There are 4 nested groupings, the coarsest first. Each group lies inside one group of the grouping before and may be the whole of it. The rows also spread widely along 15 directions, which tell nothing about the answers.
(in the rows, 128 means zero)
Known rows, each followed by its group in each grouping:
[112 139 145 145 170 161 105  94 119  97 139 101 111 124 129 113 142 167
 120 136 135 134 121 160 152 142 136 143 136 149 118 126  88 130 147  88
 104  73  98 131 158]  Q_716 dib moren Q_786
[165 205 154 132 163 111 173  96 169  58 156  96 143 107 135 135 154  82
 117 107 125 186 128 146 134 124 122 170 169 151 111  82  97 191 130 124
 116 120 100 140 162]  Q_802 Goloz mebof Q_667
[136 120 148 111 142 138 125 162 119 124 117 150 101  91 111 173 113 133
 163 159 132 136 130 142  97  60 177 123 131 124 170 102 128 119  83 142
 146 163 153  88  55]  Q_802 miru vov Q_314
[167 144 141 111 137 157 119 137 130 134 129 110 141 163 144  84 140 134
 103 145 105 136 124 175 106 148 145 153 121 130 124 116 114 106 181 161
 118 108 102 124 131]  Q_802 budo fudu Q_106
[131 147 101 123 136 164 116 104 121 122 143 110 110 110 135 116 127 132
 103 107 158 131 118  98 149 152 114 150 137 108 128 165 139 161 179  88
 107 117 155 111 162]  Q_321 Pifi rerav Q_557
[112 126 114 143  89 132 111 141 172 117 121 132 165 169 125 180 149 128
 132 187 149 136 135 105 136 126 156 139 159 157 175 148  86 157 182 107
 121 156 165  93 130]  Q_716 dib moren Q_179
[123 102 147  81 124 131 106 132 138 137 136 137 142 132 129 139 113 163
 140 147 130 126 159 140 156  99 164 167 156 146 135 109 120 111 100 114
 125 117 147 120 123]  Q_345 gonad lurup Q_279
[157 169 127 108 156 140 164 112 144  83 147 120 124 123 138 103 148 121
 126 119 138 170 144 149 107 117 163 164 136 121 115  88 120 135 131 154
 115 125 120 131 111]  Q_802 budo sobo Q_130
[149 217 159 110 109 175 177 187 183  84 122 107 156 109 106 179 160  69
 129 182 148 173 151  88  84 119 147 170 190 120 227 170 124 198 173 175
 125 188 190  94  83]  Q_345 gonad lurup Q_772
[128 141 165 132 142 132 144 135 131 106 105 119 134 113 141 130 156 117
 120 151 105 135 121 174 111  98 107 128 148 113 128 108 111 108  99 139
 127 128  87 113 107]  Q_345 kugat tope Q_935
[156 148 126 165 142 101 114 114 109 108 155 144 100 136 135 163 112 128
 120 122 108 140  53 149 122 114 139 115 145 142 113  84  92 145 168  83
 133 140  99 119 143]  Q_802 miru Fafov Q_463
[155 128 165  97 133 156  81 152 127 153 139 107 133 105 131 143  84 123
 131 131 108 118 136 138 145 115 130 159 129 141 136 135 161 127 120 145
 131 113 149 143 143]  Q_802 ditel Val Q_964
[100 150 136 137 155 169 129 134  64 125 170 158 108 123  96 128  75 200
 169 133  94  97 100 124 191 127 159 125 149 113 149 120 123  77 101  85
 148 117 168 172 112]  Q_802 ditel Val Q_384
[141 145 159 133 156 156 132 119 114  89 114 135 179 109 137  81 163 181
 112 152 132  95 162 118 154 149 146 142 149 138 125  81 119 100 153 134
 109 104 124 129 108]  Q_345 vesan Ropi Q_888
[148  80  94 103  74  69 101  97 176 163  57 152 174  84 152 114 148 155
 113 124 153  85 229 117 202 119 145 144 119 187 105  80 129 144  94  82
 117 144 172  49 151]  Q_345 gonad Rafe Q_316
[157 139 159 149 179 156  90 163 131 103 134 133 172 124 116 148 126 135
 133 165 135  94 100 106 143 100 113 169 160 156 150 111 142 137 159  95
 137 142 159 127 103]  Q_321 Pifi rerav Q_927
[157 167 217  81 166 149 164 134 134  70 158 104 160 117 137 127 141 134
 124 151  96 172 150 161 110 118 156 157 182 115 124  70 115 122 112 199
 124  91  75 188 101]  Q_716 kar Nareg Q_620
[152 137 196 122 118 116 144 164 121 107 138 154 206 104 134 187 116 125
 131 165 111 111 140  66 145 111 135 127 197 117 175  77 141 123 133 162
 139 160 160 142  90]  Q_802 miru vov Q_810
[145 195 143 198 148 152 148 147 131  93  94 122 126  79 105 130 144 128
 148 148 110 110 126 135 137 130 115  96 114 156 172 126 121 129 110 130
 149 142 137 119 104]  Q_802 Goloz mebof Q_3
[155 137 115  79 185 146 143 129 121  92 181 148 117 137 106  86  98 135
 160 112 124 134 136 126 118 105 164 184 135 113 101  93 155 103 103 135
 146 136 144 156  93]  Q_321 Pifi Kub Q_186
[ 75  86 161  62 115 150  98 110 158 132 137  91 130 124 146 183 146 156
 128 156 174 163 170 142 142  86 163 171 162 132 145 155  90 142 103 109
  88  80 131  97 154]  Q_345 kugat tope Q_114
[134 156 158 192 179 127 115 122 186  36 186 103 141 151 138 160 140 103
 165 134 140 163  96 131 106  80 103 159 129 176  98 117 139 134 123 128
 140 110  90 189 141]  Q_345 Favu zak Q_492
[ 80  63 113 131 132 150  74 125  92 174 135 141  98 152 130 151 110 148
 118 145 138  98  79 128 136  86 100 130 144  87 130 167 123  94 144  60
 113 127 137  66 131]  Q_802 ditel vigi Q_329
[168 161 131 153 129 124 141 136 142 122 119 114 139 104 120 124 102  52
 124 115  90  99 143  79 107 159  75 125 130 127 137 155 164 145 123 152
 140 157 139 106 154]  Q_802 budo sobo Q_127
[138 120  90 193 134  69 119  85 146  62 140 158 103  99 153 160 143 105
 127  95 170 140  96  83  97  91 114 101 124 130  86  87 143 154 142  92
 121 156 100  93 127]  Q_345 gonad nofa Q_308
[176 118 137  74 135 100 118 113 156 117 172 120 129 132 133 142  84  90
 147 104 110 140 167 103  99 140 169 160 136 162 103  98 136 153 115 164
 130 116 121 132 165]  Q_802 budo lol Q_224
[194 136 177  96 146 103  93 148 129 146 105 110  91  51 123 167  62  87
 147 101  73 129 139 176 120  94 142 132 111 180 125  89 150 147  37 150
 160 128 111 121 136]  Q_802 budo fudu Q_144
[171 155 103 119 138  88 139  95 130  82 184 163 136 119 136 120  89 109
 129  74 124 138 118  86 154 132 143 164 162 137  73  64 148 157 146  98
 136 155 148 151 155]  Q_345 vesan Ropi Q_151
[ 79 106 127 128 163 171 135 128 110 120 144 118 121 126 110 117 115 111
 138 135 128  95 129  77 116 119  64 139 149  69 138 201 156  96 106 113
 120 130 141 101 129]  Q_321 lokup Kol Q_775
[124 150 121 115 117 116 157 109 124 101 148 149 108 124 129 138 121 140
 138 120 123 145 129 118 132 128 159 132 161 115 130 112 109 132 124 118
 130 139 127 124 128]  Q_345 gonad Rafe Q_316
[198 147 100 144 150 125 101 145 159 102 106 135 118  75 136 114 130 104
 131 108 158 131 128 140 110  84 130 146  79 154 108  91 188 150 130 135
 149 164 147 119  92]  Q_321 Pifi Kub Q_186
[114 107 120 116 117 110 145 117 164 108 110 114 122 101 138 160 146  87
 136 136 144 139 166 102  89  98 112 122 132 115 131 148 129 145  88 145
 118 146 113  77 131]  Q_321 lokup Kol Q_775
[159 199 196 164 166 170 116 163 155  74 127  84 159  67 114 163 127  95
 142 146 124 120 139  99 131 134 100 149 148 170 174 150 154 168 129 148
 134 120 152 159 136]  Q_345 kugat tope Q_114
[158 123  93 148 104  71 158  90 156  84 129 152 134 136 151 125 142 129
 150 119 128 131 176  97  93 146 182  88  99 152  98  68 112 117 119 173
 126 132  92 124 132]  Q_802 budo sobo Q_130
[149 162 126 189  95 111 118 137 128 125  82 140 137  89 128 166 123 105
 112 141 103 106 105 111 155 147  97  88 143 145 161 128 123 160 153  98
 145 172 145 100 136]  Q_716 dib moren Q_179
[141 134 172 181 123 144 108 177 126 115 112 141 168 140 130 158 128 124
 138 184  95  87 100 102 103 118 102 105 150 133 169 133 142  95 152 153
 152 157 128 129  92]  Q_345 Favu zak Q_492
[136 180 138 126 131 143 172 111 138  69 141 146 186 144 143  96 186 191
 111 157 154 147 149 126 169 146 180 165 182 130 138  68  85 128 189 118
 106 120 141 144 107]  Q_345 gonad Rafe Q_316
[131  98 100 112 135  95 134  76  80 145 117 165  97 105 151  83 115 171
 105  83 110 120 118 172 171 108 135 118 124  98  68  56 117  84  89  79
 126 121  99  96 129]  Q_802 budo fudu Q_106
[155 110 127  83  97  94 142 127 134 144 138 149 142 116 144 149  89  87
 122 107 108 135 148  98 125 108 126 145 155  97 116 105 160 127  97 150
 137 163 147 110 130]  Q_802 budo sobo Q_127
[149 139 121 121 125 174  77 160 172 120 169 100  88 123 130 153  89  90
 152 112 166 168 120 122  83  91 127 166  87 135 139 200 203 145 149 166
 136 128 162 158 134]  Q_345 gonad lurup Q_772
[165 184 126 155 101 115 149 134 135 116 125 125 115 125 129 144 117 102
 137 135  77 133 115 137 109 159 145  96 123 144 142 116 108 144 146 157
 143 148 107 134 144]  Q_802 ditel Val Q_964
[116 121 144 141 121 161 135 133 104 145 107 119 116 132 153 111 141 127
  97 139 112 131  99 166 105 111  85 111 119  61 129 153 144  71 129 154
 120 120  92 115 110]  Q_802 budo sobo Q_127
[145 102 133 160 115 107  85 149 150 164  82 117 129 111 112 165  90  91
 155 149  77  60 144 116 134 131  79 100 103 182 143 168 142 123  75 114
 160 145 126  93 159]  Q_321 Pifi rerav Q_927
[100  57 126 143  84 143  76 124  90 196  84 136 122 126 151 126 120 178
 106 153 121  70 135 131 141 132 107  72  91 100 137 165 138  58 135 125
 116 105 119  85 135]  Q_802 miru Fafov Q_463
[148  78 115  77 127 141  59 125 163 175 158 100 116 156 141 112  78  91
 113  99 124 136 134 154 137 104  94 189 108 134  78 170 182 132 135 117
 127 110 141 128 180]  Q_716 kar Nareg Q_620
[146 126 122 144 140 119  98 118 120 129 135 141 120 127 119 106  96 156
 147 117  97  90 134 138 160 143 134 131 115 172 106 110 128 105 115  95
 141 112 124 139 155]  Q_345 gonad lurup Q_772
[139  59 101 110 159 110 107 140 112 134 121 172 122 149 117 103 112 132
 158 151 110  75 140 114  75  94 147 124 113 120 108  99 137  73 101 134
 141 156 115  74  81]  Q_321 lokup Kol Q_775
[129 155 113 121 107 153 127 128 134 126 144 126 108 118 142 137 112 123
 113 110 141 177 102 157 159 107 122 153 136  98 129 145 152 141 147 114
 130 144 157 148 131]  Q_716 dib moren Q_786
[133 189 146 163 117 134 166 141 118  93  95 124 103  62 131 170 143 132
 131 137 115 154 101 153 131 107 129  89 141 119 165 116 111 147 105 128
 143 153 115 128 101]  Q_321 lokup Kol Q_775

New rows. What belongs after each?
[127 133 120 138  67 101 145 152 121 139 141 170 149 167 139 191 111 119
 127 159  97 134  81 109 132 108 140 109 176  95 156 110 108 120 161 125
 145 188 144 118 111]  Q_802 ditel Val Q_964
[134 134 130 132 172 171 113 151 116 117 129 124  94 138 118 122 134 131
 136 155 127 130  82 168  87  90 125 143 121 109 138 142 127 107 137 122
 134 134 109 110  87]  Q_321 Pifi rerav Q_927
[162 142 142 129 183 137 107 109 141  80 139 109 116  83 134 126 135 130
 136 116 153 136 136 129 115 109 138 151 115 156 104  99 142 153 121 125
 120 102 106 135 131]  Q_321 Pifi rerav Q_927
[127 124 113 111 125 132 124  98 109 111 144 119  86 115 142 139 127 139
 122 119 140 142 123 106  89 149 165 108 133 111 127 135 101 147 163 130
 106 110  97 103 151]  Q_321 lokup Kol Q_775
[129 118  84 140 104 128 109 133 173 147 127 118  95 130 129 129 103  52
 132 103 136 123 128 103 100 111  63 146 103 113 120 213 189 143 128 122
 138 166 156  84 157]  Q_345 gonad Rafe Q_316
[121 154 145 175 139 164 127 123 148  84 141 109 157 124 148 131 156 160
 127 139 159 144 124 133 157 116 118 133 116 138 131 127 142 111 149 135
 120  98 128 173 128]  Q_802 budo lol Q_224
[138 112 157 122 152 168  87 154 169 135 152  95 176 145 126 130 114  96
 128 147 142 117 149 110 137 105  84 192 130 141 136 172 175 124 147 132
 122 120 172 130 144]  Q_802 miru vov Q_314
[102 116 104 126 106 133 117  91 111 126 146 124  79 107 132 155 108 148
 146 117 143 124 148  84 111 149 167  87 110 114 137 156 117 132 128 130
 110 104 125 107 159]  Q_802 ditel Val Q_384
[117 138 161 155  72 108 133 139 154 141  60 116 146  88 146 188 144 115
 113 160 100 139 134 175 169 101  93  97 146 137 159 129 109 137  83 121
 140 151 115 108 130]  Q_716 dib moren Q_179
[129 100  91  55 104 134 137  84 140 147 148 122 165 166 155  83 145 136
  81 119 152 131 172  94 156 166 131 182 165  88  99 137 121 138 188 111
  87 114 147  95 173]  Q_321 Pifi rerav Q_557
[124 119 132  90 142 145 119  83 160  91 140  96 138 143 134  97 170 168
 129 152 163 129 215 104 104 177 199 153 132 171 130 126  75 143 161 145
  77  59 103  97 164]  Q_345 gonad lurup Q_279
[135 127 111 127 143 134 119 108 104 123 186 134 115 178 123 102  88 127
 142 118  88 104 113  98 115 172 138 130 130 116 102 135 124 101 163 133
 126 109 111 148 167]  Q_802 ditel Val Q_964
[102 126  88 126  86 128 192  91 134 108  96 133 117 118 155 104 182 126
 107 132 157 149 176 100  84 142 139  84 116  58 136 141 115 108 134 177
 100 139 105  65 107]  Q_802 budo fudu Q_106
[172 100 133 171 145 127  97 187 154 122  95 156 183 158 124 121 137 103
 142 181 115  80 127 126  84  82 112 132 100 153 142 103 163  80 136 164
 154 177 139  94  61]  Q_802 budo fudu Q_144
[ 96 124 199 193 139 121 135 141 117  87 105 133 196 109 141 183 160 128
 116 176 112  87 103  91 147 101  51 102 193 105 153 115 120  98 114 112
 125 135 102 125 112]  Q_345 kugat tope Q_114
[173 127 134 167 139 114 129 138 103 134 121 150 140 148 127  85 108 122
 134 137  59  77 117 139 108 158 111  91 101 131 110  96 139  68 139 157
 154 139  94 136 118]  Q_802 miru vov Q_314
[166 153 179 104 137 111 152 110 124 109 121  99 131  85 145 124 119 104
 111 109  77 132 144 147 123 148 101 122 145 118 106  99 132 126  87 168
 134 103  61 157 156]  Q_321 Pifi Kub Q_186
[138 135 126 167 145 176  59 173 155 143  95 119 142 113 110 139 132 163
 152 176 149  92 131 161 169  85 143 156  91 199 165 139 136 128 135  87
 137 134 191 102 105]  Q_802 ditel Val Q_964
[138 115 119 147 141 121 130 118 115 123 144 144 124 165 131 105 125 139
 133 138 100 115 108 148 115 128 133 116 117 123 108 105 112  85 144 124
 133 126  99 124 124]  Q_802 miru vov Q_314
[186 186 116 169 160 131 124 144 160  96 127 117 111  90 115 134 113  68
 139 108 123 135 108 133 114 114 109 147 108 171 130 120 158 175 134 119
 151 163 152 115 128]  Q_802 budo lol Q_224
[136 132 148 142 190 147 118 118 105  96 142 137 142 108 127 112 134 147
 117 126 142 110 108 120 146 105 115 157 155 124 114  86 134 120 138  89
 117 118 134 112 110]  Q_802 budo lol Q_224
[154 128 132  85 165 147 103 118  77 122 183 145  82 142 133 100  89 142
 113 104 114 142  75 141  94 129 160 162 157  89 100 104 134 113 173 118
 119 117 111 128 119]  Q_345 gonad nofa Q_308
[119 123  85 100  60 118 151 111 172 131 102 128 125 116 160 130 159 122
 121 126 164 165 186 129 120 118 156 121 110 108 130 143 131 136 123 155
 112 145 146  92 130]  Q_345 kugat tope Q_935
[165 121 149 110 140 155  67 141 153 140 138  91 110 122 134 146  96 123
 143 130 130 134 145 150 106 118 161 156  92 180 133 144 146 136 129 155
 125  95 131 135 152]  Q_802 budo sobo Q_130
[144 149 132 190 181 143 124 145  87  86 130 160 113 124  92 124 123 156
 173 170  99  67 111  93  90 146 168  81 123 151 159  98 101  98 145 129
 144 138 117 108  81]  Q_802 ditel vigi Q_329
[122 146 112 154  90 169 120 140 120 144  89 138 168 129 143 112 164 199
  93 163 152 109 117 140 201 137 127 129 133 119 162 132 119 109 191  85
 122 136 170 124 112]  Q_321 Pifi Kub Q_186
[107 139 114 129  81  89 188  58 105 133 107 120  67  63 157 135 125 119
 107  75 103 155 149 138 141 150 109  57 119  74 104 128 112 126  72 132
 119 116  76 105 172]  Q_802 miru vov Q_314
[128 143 132 155 139 143 146 106 110 123 103 112 123  92 129 100 130 107
 109 117 108  93 148  95 123 163  79 104 125  99 131 155 142 116 117 133
 116 120 117  92 150]  Q_802 budo sobo Q_127
[155 205 146 107 116 170 145 133 155 107 153  99 150 139 151 120 150 131
  93 131 135 194 106 170 159 131 141 194 176 126 138 123 114 167 198 117
 118 129 152 156 142]  Q_345 Favu zak Q_492
[179 146 127 144 119 102 122 134 172 106 105 123 149 117 139 119 136 110
 145 133 106 122 162 152 120 131 142 126  95 184 111  92 133 129 114 157
 144 134 112 138 134]  Q_345 kugat tope Q_114
[127 142 125 183 175 180 120 129 146  73 148 116 151 159 128  65 165 137
 132 147 151 107 132 108  98 138  89 145 100 121 116 161 163  83 179 151
 115 102 114 150 117]  Q_345 gonad lurup Q_772
[133 155  96 147 112 161  99 119 113 154 107 114  47 115 118 106 110 164
 136 119 109 124 113 186 131 158 158 103  77 160 140 169 106 123 141  99
 132 104 118 111 157]  Q_345 gonad lurup Q_772
[171 119 139 101 143 105 114 123 109 152 141 134 117 133 131 121  96  94
 110 116  80 116 105 145 110 131 124 143 149 127 107  96 117 132 144 115
 130 139 108  92 146]  Q_802 miru vov Q_810
[121 176 116 147 134 137 150  98 132  92 154 114  93 121 137 145 148 136
 123 119 143 177  96 157 138 117 148 132 142 122 123 119  91 155 152  97
 113 117 110 130 145]  Q_802 ditel vigi Q_329
[112  95 135  86 122 120 120  78 111 136 125 129 128  92 152 121 127 164
  93 104 138 131 157 128 184 120 128 136 160 103  93  98 122 131 113  88
 104  96 121 107 155]  Q_716 kar Nareg Q_620
[129  97 125 109 104 117 105 148 202 114 141 121 163 155 135 170 126  94
 163 156 151 137 176 104 106  88 141 161 121 160 135 148 147 132 109 159
 131 144 155 121 131]  Q_345 kugat tope Q_114
[176 180 181  53 133 118 156 105 139  91 152 103 130  97 126 128 115 140
 138 125  91 156 200 129 122 185 216 152 171 177 137  75  80 167 112 175
 115  83  98 151 163]  Q_345 gonad lurup Q_279
[165 136 152 121 119 114 138 152 153  90 143 154 208 137 146 147 145  91
 101 153 145 124 133  52 108 114 109 166 199 104 143  95 159 147 191 152
 120 176 158 113  99]  Q_345 gonad lurup Q_279
[159  97 124  85 146 103 118 135 126 126 134 157 129 143 126 132 116 124
 132 140 114 120 119 139 105  88 158 158 151 126 110  72 117 118 118 116
 139 156 117  94  97]  Q_321 Pifi Kub Q_186
[128 121 139 133 147 146 108 119 149 111 127 101 124 142 146 135 158 125
 110 144 152 153 117 161 100  99 130 150 124 132 125 132 106 130 150 126
 105 106  98  95 133]  Q_802 budo fudu Q_144
[118 140 127  83  84 120 151  97 123 132  83 124 102  54 140 157 143 127
 101 124 144 137 178 101 129 140 164 110 164 112 155 125  94 176 115 121
 100 141 136  42 138]  Q_345 vesan Ropi Q_888
[125 192 123 113 130 151 178 117 135 111 150 111  93 107 116 133 111 111
 136 104 111 172 121 156 156 128 132 151 149 116 141 144 118 150  99 114
 136 135 148 137 143]  Q_802 budo lol Q_224
[ 74 109 126 121 105 160 122  97  89 167  93 106 108  83 146 125 133 167
  88 120 135 109 128 129 185 139  79 111 146  77 137 182 118 115 120  69
 100 102 131  84 169]  Q_321 lokup Kol Q_775
[145 157 106 143  82 127 127 131 173 108 130 130 138 133 163 155 159 114
 100 129 175 176 106 128 125 101 130 151 142 118 136 134 140 165 199 122
 118 160 150 117 127]  Q_345 gonad Rafe Q_316
[156 130 142 144 119 110 109 125 160 119 127 115 166 127 124 146 112  96
 125 137 101  96 156  82 142 160 105 129 149 169 127 131 130 159 149 124
 133 130 134 119 172]  Q_716 kar Nareg Q_620
[104  93  97 119 125 117 117 102 159 124 175 121 120 181 127 125 102  83
 137 115 126 120 138  80 105 137  93 157 141 114  99 187 144 120 134 112
 116 128 127 102 178]  Q_345 gonad nofa Q_308
[164 153 187  97 147 119 138 108 115  93 118 117 131  71 144 124 129 142
 119 124  97 150 158 167 133 136 162 124 148 137 114  58 114 130  92 168
 125  94  77 156 123]  Q_716 dib moren Q_179
[122 133 125 139 121 147 138 130 185 132  95  89 153 167 145  98 188 100
 109 171 120 138 150 191 108 110  92 153 107 129 121 152 108 112 137 148
 107 122  93  88 135]  Q_802 ditel Val Q_964
[178 166 111 193 131 137 166 161 146 110  82 148 189 142 112  56 161 108
 139 171  86  62 171 106 108 176 106  96  90 146 151 115 147  82 159 180
 149 173 144 108  85]  Q_802 miru vov Q_810
[171 137 118 116 147  91 149 114 149  98 148 130 109 140 122 125 104  84
 159 117  83 131 137 131  81 133 137 127 118 146  95 103 126 129  92 159
 149 139  79 136 141]  Q_321 Pifi rerav Q_927
